The rows of a group lie close to one hidden flat surface of 6 dimensions, which passes through zero. Surfaces can cross.
In the rows, zero is written as 128.
Some rows, each with its group after it:
[115 164 109 128 151 133  98 138 183 114 115 123  82 143 108 134]  J978
[143 128 126 121 117 137 129 156 133 122 136 120 112 129 114 139]  J321
[159 125 142 124 117 162 152 169  95 113 136 103 135 115 108 126]  J256
[112 109 199 170 144  74 162 131  62 164  99 117 181 116 183 160]  J718
[134 126 131 131  93 140 114 137 142 113 146 142  73 133 117 121]  J688
[126 138 181 148  84 138 124 173 139 146 120 129 110 105 124 141]  J978
[106 132 147 135 126  99 113 128 136 174 105 125 162 116 160 149]  J321
[133 148 105 118  82 143  79 136 181 140 145 141  77 140 120 122]  J718
[134 126 135 121 154 195 170 132 100  92 122 120 182  89  89  80]  J688
[127 117 132 116 109 109 125 141 143 153 128 133 140 127 138 155]  J978
[110 134 166 125 123 151 140 171 160 137 104 130 148  93 103 142]  J256
[128 134 111 116 142 114 119 129 143 141 123 118 144 136 136 150]  J718
[121 115 145 137  81 135 108 125 131 136 138 145  95 114 138 114]  J321
[190 105 105  83 121 155 155 174  65 141 147  70 195 119 133 153]  J688
[112 121 142 123  95 122 100 142 148 163 121 127 121 110 146 144]  J321
[131 161 109 146 170  70 129 111 142 129 122 136 125 178 142 156]  J321
[ 90 136 192 177  78  94 102 108 135 181 114 168 119 111 176 119]  J978
[106 124 150 147  78  89  83 121 147 177 125 146  93 131 171 145]  J321
[139 112 169 164 130  82 154 142  76 118 130 120  93 148 152 161]  J688
[109 130 124 149  88  83  84 100 166 135 143 164  38 161 150 136]  J688
[ 62  82 154 137  95 139 137  71 164 105 130 217  90  95 108  75]  J256
[100 170 226 173  74 142 115 199 175 170  94 144 116  87 121 146]  J321
[101 142 171 155 117  99 113 127 133 184 103 134 165 113 169 143]  J688
[120 126  87 115 133 110 101  94 152 131 137 140 112 151 138 124]  J688
[161  92  99  93 143 149 165 141  92  94 147 108 142 131 104 132]  J256
[128 116  94 134 102 122 106  70 122 106 160 161  65 155 137  86]  J718
[147 126 166 131 119 174 160 173 100 115 126 110 150  96 102 118]  J978
[ 81 145 126 132 149 139 115  92 188 119 106 164 132 114 107  97]  J256
[113 103 168 148 136  86 155 144 106 129 115 129 113 129 143 168]  J718
[137 174 138 146 111 138  96 154 152 138 124 116  96 135 127 130]  J256
[123  96 116 152 131  82 130  56  81 118 148 155  96 157 170 105]  J718
[115 143 176 150 110 119 126 155 134 163 107 129 148 109 143 144]  J978
[121 141 119 114 144 116 118 144 161 139 114 121 138 133 125 157]  J978
[156 119  62  82 168 118 131 133 130 115 139  97 144 154 118 158]  J718
[ 89  77 109  94 178 118 168  86 138 116 111 157 191 109 114 128]  J256

New rows. What belongs after each?
[158  85 157 114  90 169 179 148  72 120 151 134 174  92 112 109]  J978
[113 143 149 164 139 130 139  88 113 113 124 159 129 126 131  85]  J321
[136 100 120 120 129 130 147 119 100 114 141 128 133 129 127 123]  J256
[160  93  83  80 134 139 155 131 108 107 156 118 152 135 110 138]  J978
[ 96 150 139 118 141 188 138 153 200  90 108 148 118  95  55 101]  J718
[154 109 145 121 127 147 166 174  92 106 133 103 130 116 108 144]  J718
[122  99 124 148 131  74 130  79  90 131 140 146 105 155 169 131]  J718
[131  86  66 115 119  75  96  49  97 136 159 138  99 169 180 118]  J321
[143 133 160 153  61 109  98 147 111 174 140 125 102 130 170 143]  J718
[102 122 103  94 145  92 116 118 187 168 111 149 179 130 136 165]  J978
[152  58 138 161  88  99 160  79  28  72 182 155  25 158 150 101]  J718
[101 129 136 134 159 148 147 100 132 117 110 145 167 105 114  94]  J256
[136 136  99 111 131 118 105 146 157 121 135 114  87 152 120 155]  J978
[160 131 132 135 104 159 131 122  76 137 144 112 160 119 144  94]  J718
[134 117 109 137 127 117 125  76  91 127 144 136 131 142 157  97]  J718
[128 110 127 123  78 148 108 126 137 120 148 142  77 119 122 110]  J321
[158 124 132  91 125 151 149 206 136 130 123  91 154 115  97 177]  J978
[116 124 159 169 124  99 140 136 134  83 134 152  20 155 109 141]  J688
[120 180 158 183 124 132  89 144 135 112 116 106  37 140 133 116]  J978
[ 98 123 147 131 153  63 126 158 165 156  97 125 120 140 146 207]  J718
[108 103 204 160 140 137 188 153  93  96 105 136 130  93 108 127]  J718
[124 131  79 102 146  97  98  96 152 159 127 124 158 148 156 143]  J688
[105 119 112 142 128 106 114  70 135 115 136 162  86 146 141  98]  J718
[ 92 126 161 181 172  75 153  87 105 107 106 151 102 146 145 128]  J688
[147 171 166 138  54 152  85 185 145 197 126 111 150 104 152 140]  J718
[143 156 121 122  95 162 101 137 143 149 137 121 140 117 128 107]  J718
[133 107 126 124 106 131 134 108 116 126 146 149 122 126 130 113]  J978
[128 144 179 161  86 161 136 149 125 113 132 148  94 108 109  99]  J321
[158 147 119 122  73 107  77 157 136 188 143 106 122 143 168 165]  J718
[105 128 105 126 167 130 135  79 140 103 121 149 137 131 116  96]  J718
[ 77 117 130 145 130  79 110  97 184 113 120 175  49 149 126 140]  J718
[137 191 143 132 154 127 108 189 156 166  91  81 170 126 132 172]  J256
[168 118 139 138 100 123 132 129  57 153 147 103 155 130 170 125]  J718
[154 113 118 124 135 131 145 132  81 112 142 106 128 136 132 125]  J978
[115 109 158 133 145 149 168 156 134  79 120 137  99 109  79 128]  J718
[127 128 129 134 115 122 120 127 137 124 135 137  93 137 125 130]  J688
[185 134 150 134 133 161 158 204  57 100 135  58 117 125 116 150]  J978
[133 146 155 151 116  80 107 146 113 184 115 109 144 140 181 173]  J256
[124 166 135 142  87 123  73 113 144 193 124 132 158 126 173 113]  J718
[125 116 100 127 149  90 122  85 113 135 133 132 131 154 158 132]  J718
[159 145 117 104 127 125 117 170 125 172 121  84 183 126 146 168]  J718
[120 137 113 138 130 143 118 101 139  99 136 142  87 135 113  92]  J978
[118 118  93 114 183 105 139  95 127 118 120 126 154 144 130 133]  J718
[140  86 135 144  98 137 152 113  89  67 165 153  39 139 110  99]  J718
[ 84 182 125 173 191  97  92  80 147 130  89 119 113 148 157 108]  J978
[103 154 151 132 105 149 102 137 173 162 110 140 154  98 127 116]  J688
[141  97 112 104  83 142 131 124 135 113 160 156 101 130 110 118]  J978
[123 126 137 118 111 152 124 149 148 125 125 127 119 107 110 128]  J321
[101 180 122 130 109 119  63 120 200 194 105 140 155 125 156 130]  J718
[129  87 120 126  88 135 115  90  85 130 156 134 106 121 156  96]  J321
